The first 9 rows are patterns. Each new row is the sum of 2 different patterns, raised or lowered, with some noise. Before adding, each is slid sideways (what falls off one end comes back at the other), maybe read backwards, and multiplied by a number that may be negative. Names go in the order of the patterns.
(in the rows, 128 means zero)
Known rows, each followed by the names of its patterns:
[159 137  93  97 161  99 132 141 162 149 134 106 103 146 163 147 140 127
  95 145  99 150 118 101 150 163 150 117 122 121 159 160] | (5)
[148 104 138 145 129 111  98 164 151 123 126 109  96 151 156  97  93 127
 121 123 101 163 117 102 110 137 135  93 147 145 117 115] | (4)
[123 118 113 139 141  98 115 121  94  98 143 134 152  99 160 161 140 123
 128 128  96 117 117 126 158 153 119  93 106 127 163 145] | (2)
[160 104 115 154 101 149 135 123  95  98 108 157 115 114 156 161 156 160
 137 102  95 116 107 147 114 139 128 102 111 102 130 152] | (7)
[108 131 161  98 111 129 134 151 116 128 140 133 129 154  95 112 143 123
 135 102 131  97 137 151 137 163 113 119 155  99 107 106] | (0)
[147 112 155 158 137 125 126 149 133  97  98 131 137 117  94  98 101 125
 161 107 144 163 143  99 118 160 138 148 140  98 154 140] | (3)
[131 120 140 100  96 102 134 117 132 148 102 130 130 117 108 155 124 116
 114 101 122 148 127 102 121 133 160 159 109 119 136 119] | (8)
[163 147 113 129 105  98 153 106 106 102 152 145 137 131 120 159 136 111
 159  98 115  93 141 137 161 105 128 120 105 109 151 122] | (1)
[ 96 155 128 104 110 105 114 144 112 109 138 154 128 132 144 119 104  95
 109 127 108 151 130 151 131 126  94 134 135 146 141 154] | (6)

New rows. What belongs after each?
[ 66  99 117  66 107  89  89  78  70  66 118  86 101 134 115 115 128 100
  76  63  93  64  99  72 107  91  77  92  62  99 117 118] | (7) (8)
[ 98 128 119 110 114 131 133 106  91  94 134 115 105  89 113 128 141 120
 113  81 124 106 121 112 140 116 122 125  99 128 135 116] | (8) (6)
[196 107 137 177 145 204 128 147 143 146 154 210 114 149 195 150 171 162
 153 159 119 170 127 178 126 179 187 103 136 124 143 176] | (7) (0)
[157 131  71 134  68  75 131 120 117 105  98 132 128  83  71 106  81  83
 156 114 108  98  99 128 123  88 130 117 112  89 103  73] | (7) (1)
[144 103 104 131 131 142 106 107 132 140 173 127 137 166 138 117 128 169
 137 139 161 114 161 153 152 120 169 163 145 129 121 169] | (0) (3)
[ 66 108 119 136  82 121 146 126  95 138  47  91  74 136 115 154  67 104
  81  56  67 119 113 141 122 113 115  69  64 143  72  65] | (1) (6)
[146 110 167 169 165 192 171 124 135 141 185 112 101 133 148 137 121 150
 161 138 135  99 139 141 156 152 121 121 145 135 126 144] | (2) (3)
[194 150 139 158 128 134 165 109 133 138 178 152 173 147 125 161 136 124
 181 119 118  95 162 167 178 123 152 154 138 120 179 147] | (3) (1)
[126 149 107 131 159 169 133 119 112 131 105  90 196 170 118  89 126 107
 190 159 118 150 133 160 158 129 180 104 109 138 181  78] | (4) (1)
[126 113 109  77 141 127 100  92  92 104 120  76  76 124 114 106  82  68
  86  89 131  85 121 120  99  95  96 130 116 118 106  92] | (0) (3)
[155 110 165 126 147 142 162 163  96 127 127 102 123 154 122 113 139 161
 169 120 128 126 172 128 145  94 132 140 127 125 107 106] | (0) (6)
[138 130  95 114 114  72  96 113  96  90 155  73 111  96  99 105 118  76
  81  86 131 123 126  86 111 110  94  70 111 131 130  83] | (3) (6)
[126  74 115  97 119  90  67  96  37  86  84  73 118 120 133  97  96  65
 118  97 116  86  63  96  75  80 108  94  49 124 117 105] | (0) (8)
[102 156 133 114 126 161 169 100 118 146 145 119 112  91  88 164 145 126
 124 123 137  99 148 128  98  99 147 119 133 126 166 145] | (4) (6)
[ 96 109 121  91 127 128  87  84 110 128  89  63 114  99 114 117 105  80
 127 120  98  88  76 144  90  97  97 121  63  77 132 118] | (4) (8)
[160 154 117 119 146 168 159 128 144 127 150 114 105 144 166 168 194 157
 129 138 172 110 134 122 134 158 146 100 149 143 120 177] | (7) (8)
[154 133  94 109  62  63 123 125 101 108  66  73 131 131 113 105  72 144
 110 111 117  55  68 158 160 102  94  79 117  73 145  98] | (5) (4)
[118 112 124 134 114 107 111 138  90 104  92 113 124 149 109  99 119 132
 151 119 109 107  86 118 139 102  93 119 102 102 143 121] | (2) (6)
[128  76 121 139  90 117 142 136  98 105 129 116  90 111 135  88  62 118
 130 132 108 106 104 144 136 125 107  71 152 136 108 110] | (4) (8)
[109  68  80  84  55 111 109 102 111 117 136 120  97 101  56 132  72  99
  71  69 114 130 104 106  79  89  95 121 100 104 105 144] | (0) (6)
[ 98  64  72  99 113 101 122  99 123  63 101 100  93  89 105  81  86  84
  84  80 119  95 100 110 124 134 114 110  98  79 102  79] | (8) (1)
[ 87  95  68 112 110 106 126 147  72  81 131  88 118  89  67  77  95 114
 128  69  64 120 131 129 148 106  82  79  80  57  88 112] | (2) (7)
[115 151 166 129 144 126 152 161 190 154 106 160 131 158 165 106 145 169
 147 178 160 120 173 175 120 133 113 183 157 158 117 158] | (0) (1)
[141 164 150 132 154 175 154 127 158 175 137 154 178 160 177 170 153 152
 158 188 166 147 158 149 138 154 158 150 133 152 142 169] | (4) (3)
[137 191 120  95 116 109 113 167 161 110 114 149 182 178 146 137 145 165
 157 192 159 163 114 131 167 157 172 151 154 190 153 184] | (2) (3)
[184 122 160 167 181 133 154 146 199 169 164 191 154 134 143 126 140 196
 151 170 168 125 155 198 157 138 159 162 170 173 117 160] | (1) (6)
[126  76  94 119 155 135 118 104  80 119 114  64 121 157 152 155 117  95
 115 144 133 111  90 102 119  97 146 112 128 124 144 124] | (5) (6)
[ 88 149 125 128 142 114 147 156 134 116 177 194 141 165 145 109 114 142
 104 150 128 164 168  91 124 138 162 177 191  99 137 175] | (7) (0)
[ 78  96 128 150 131  85 102 109 153 160 110  87 112 120  96 116 101  89
  94 103 140 117  99 113  95 128 137 112  99 116 129  82] | (5) (8)
[100 125 140 141 157 134 150 146 135 145 131 113 124 125 131 159 148  95
 182 174 153 148 146 128 116 147 175 152 152 118 162 111] | (4) (6)
[110 152 179  90 153 150 130 123 164 120 164 120 192 175 174 122 143 129
  87 114 126 158 175 167 158 122 107 131 188 148 121 120] | (2) (6)
[127 128 143 151 134 159 158 150 156 177 151 152 146 117 176  99  90 113
 161 140 150 168 163 149 134 149 154 161 172 144 147 135] | (2) (8)
[ 98 137 119 111 154 115  91  88 106 158 148  90  91  77  87 172 173  65
 117 117 103  87  80 144 132 124  90  97 111  81 138 167] | (5) (4)
[ 95  73  81 106  99  95 103 109 148 136  81  89 123  90  95  89 101  83
  99  65 127 106 121 127  89  86 108 100 105 127 118  83] | (8) (6)
[ 58 123 108 102  60 102 139 104 118 120  59 109 110 114  83 106  97 101
 103 112 116  83  50  70 101 106 103  65  68  73  84 100] | (2) (3)
[149 130 106 135 134 123 167 149 130 162 125 126 135 130 152 137 108 165
 161 141 126 140 141 148 140  91 151 128 101 143 140 156] | (1) (6)
[100  95 101 126 108 150 130 106  85 100 130 129 120 137 114 136  78 123
 104 163 124 114 112  91  92 100 137 143  78 118 124 157] | (7) (1)
[124 138 132 120  94  90  77 126 113 118 120 147 134  86 155 142 133  92
  77 113 120  92 110 117  99 106 130 117 134 118 103  76] | (2) (8)
[110 130 108 112  99 111 131 139 131 114  97 133 154 138 113 116 110 117
 135  99 115 143 113 133 136  99 125 144 149 127 130 117] | (5) (8)
[109 123 122 131 125 161 159 146 101  97 120 169 131 123  95 127 118 132
 116 115 125 119  89 162 147 132 118 121 112 101 148 110] | (8) (1)
[ 92  77 111 102 106  87 114 102 128 124  95  81 110  55  70  93  90  98
 122 107  92  68 120 102 120  96  98 127 134 104  67  86] | (8) (6)
[148 135 183 161 152 135 113 130 180 178 138 118 120 137 138 150 105 177
 162 132 107 136 115 140 145 136 134 133 120 146 144 139] | (5) (3)
[139 155 152 136 193 139 145 117 110 129 158 116 157 159 175 115 138 134
 162 112 126 155 139 131 168 159 180 127 127 100 168 126] | (1) (6)
[150 169 149 169 139 130 159 162 156 175 165 158 142 156 159 177 159 162
 136 151 166 169 145 168 139 141 169 166 168 173 171 185] | (2) (6)
[110  43  74  54  85 132  81 133  72  92  56  92 131  93 112 112 102  85
  96  92  75  72  87 120  68 105  96 135 105 105  91 120] | (7) (0)
[179 162 163 140 159 191 161 130 142 159 152 174 135 142 162 175 125 190
 172 159 169 142 119 135 173 164 165 163 158 153 137 173] | (8) (6)
[113 156  89 132  97 125 121 108  88  90 127 104 102  73  95  85 108 137
 144  82 127 127 124  88  92  95 132 147  95  70  90  98] | (5) (8)
[160 170 166 169 207 183 161 153 154 138 132 166 128 169 140 179 173 186
 165 173 146 135 182 189 157 127 124 177 159 191 186 160] | (2) (3)
[ 72  62 118  94  90  72  92 119 141 114  84  50  77 124 135 111  93  88
  51 113  80  76 113 144 144  83 117  99 107  78  80 100] | (5) (2)
[137  92  93 112 143  93  65 108 112  79  93 103  78 117 113  78  69 136
 117  96  93  90 123 145  95  97 111 130 117 145 106 107] | (3) (8)
[125  95 100  65 115 126 114 128 115  95  67 111 128 133 105 100  97 114
  68  80 112 111 134 116  86  94 100 130 106 104  84  93] | (5) (4)
[166 161 155 165 189 144 131 188 143 146 134 149 142 189 147 151 140 133
 153 159 155 182 156 134 172 134 130 177 151 145 119 180] | (4) (1)
[109 105 140 118 113  92 137 136 103  86  85 107 142 178  94 135 176 124
 117 124 153 115 128 125 121 144 131 164 135 171 178 142] | (7) (3)
[160 169 137 137 112 120 123 130 143 149 165 148  99 124 148 146  98 128
 115 118 116 158 155 135 107 136 149 134 109 101  91 118] | (2) (7)
[126  81  96  91  96 110  88  90 116 100 131 117  96  69  91 101 106 123
  84  95 109  76  95  87 135  78  91  73 129 121 107 118] | (2) (1)
[ 81 141 112  67 135 139 121  95 107  69 111 125  77 120  76  92  92  82
 129 133 135 130 141 112  81 132  87  74  77 109 101 121] | (7) (0)
[139 123 122 141 179 179 127 128 146 150 163 178 124 191 120 153 165 132
 118 149 161 154 146 124 113 135 144 190 192 135 180 142] | (5) (6)
[163 146 128 135 150 125 111 147 158 104 147 116 175 109 104  95 142 138
 147 170 164 115 158 109  93 127 143 140 148  91 103 145] | (2) (6)
[139 120 105 142 104 116  84  60  94 122 153 122  94 108 120 107 110 152
 102  95 104  84  86 108 110 113 117 114 142 144  91 120] | (2) (6)
[120 129  87  95  92 106  61  56  78  97  83 109 114 116 102  95  58  84
 105 125 115 112  55 102  97  86  94  74  80 122  92  87] | (2) (6)
[158 123 135 159 124 112 106 141 134 110 128 108 133 147 112 169 131 146
 134 131 104 136 123 147 132 159 130 116 114 113 123 134] | (0) (6)
[134 176 191 196 193 184 118 196 153 123 141 166 160 153 145 135 163 202
 146 158 163 167 127 120 143 164 150 166 162 200 185 161] | (3) (6)
[153 169 131  96 138 155 147 137 119 113 162 154 136 176 152 120 115 106
 166 127 123 142 156 131 130 178 136 131 121 109 120 155] | (2) (7)
[193 139 127 162 144 163 165 152 150 108 174 181 142 144 190 184 101 149
 189 161 159 133  99  92 192 161 154 128 149 167 116 194] | (4) (8)
[138 108 108 116 161 146 140 103 140 138 123 143 124 102 125 104 121 129
 151 116 125 132 113 127 129  93 121 102 143 124 115 120] | (3) (1)
[149 123 131 149 137 148 154 112 172 164 169 147 146 131 152 153 182 162
 160 127 135 146 104 112 133 164 151 148 186 161 135 135] | (2) (6)
[ 72 109 113  94 102  83  73  84 103  95  85 128  83  94 109 113 102  91
  67 104  93  91  76  91  76  89  94 120 108 119  90 118] | (7) (6)
[145 147 145 139 134 131 139 143 142 125 136 148 131 141 112 140 110 119
 146 150 152 145 147 115 165 155 159 123  96 114 146 102] | (5) (2)
[101 104  93  59 100  58 133  97  57  64  92  92  88 141 110  57  92  72
 112 125 153  96  73  62  79  68  46 121  97  56 127 137] | (4) (7)
[131 120  95 100 104 110 134 119  91  92 107 126 109 111 109 116 108 130
 124 121 110 119 103 107 108  96 107 113 128 125 113 105] | (4) (2)
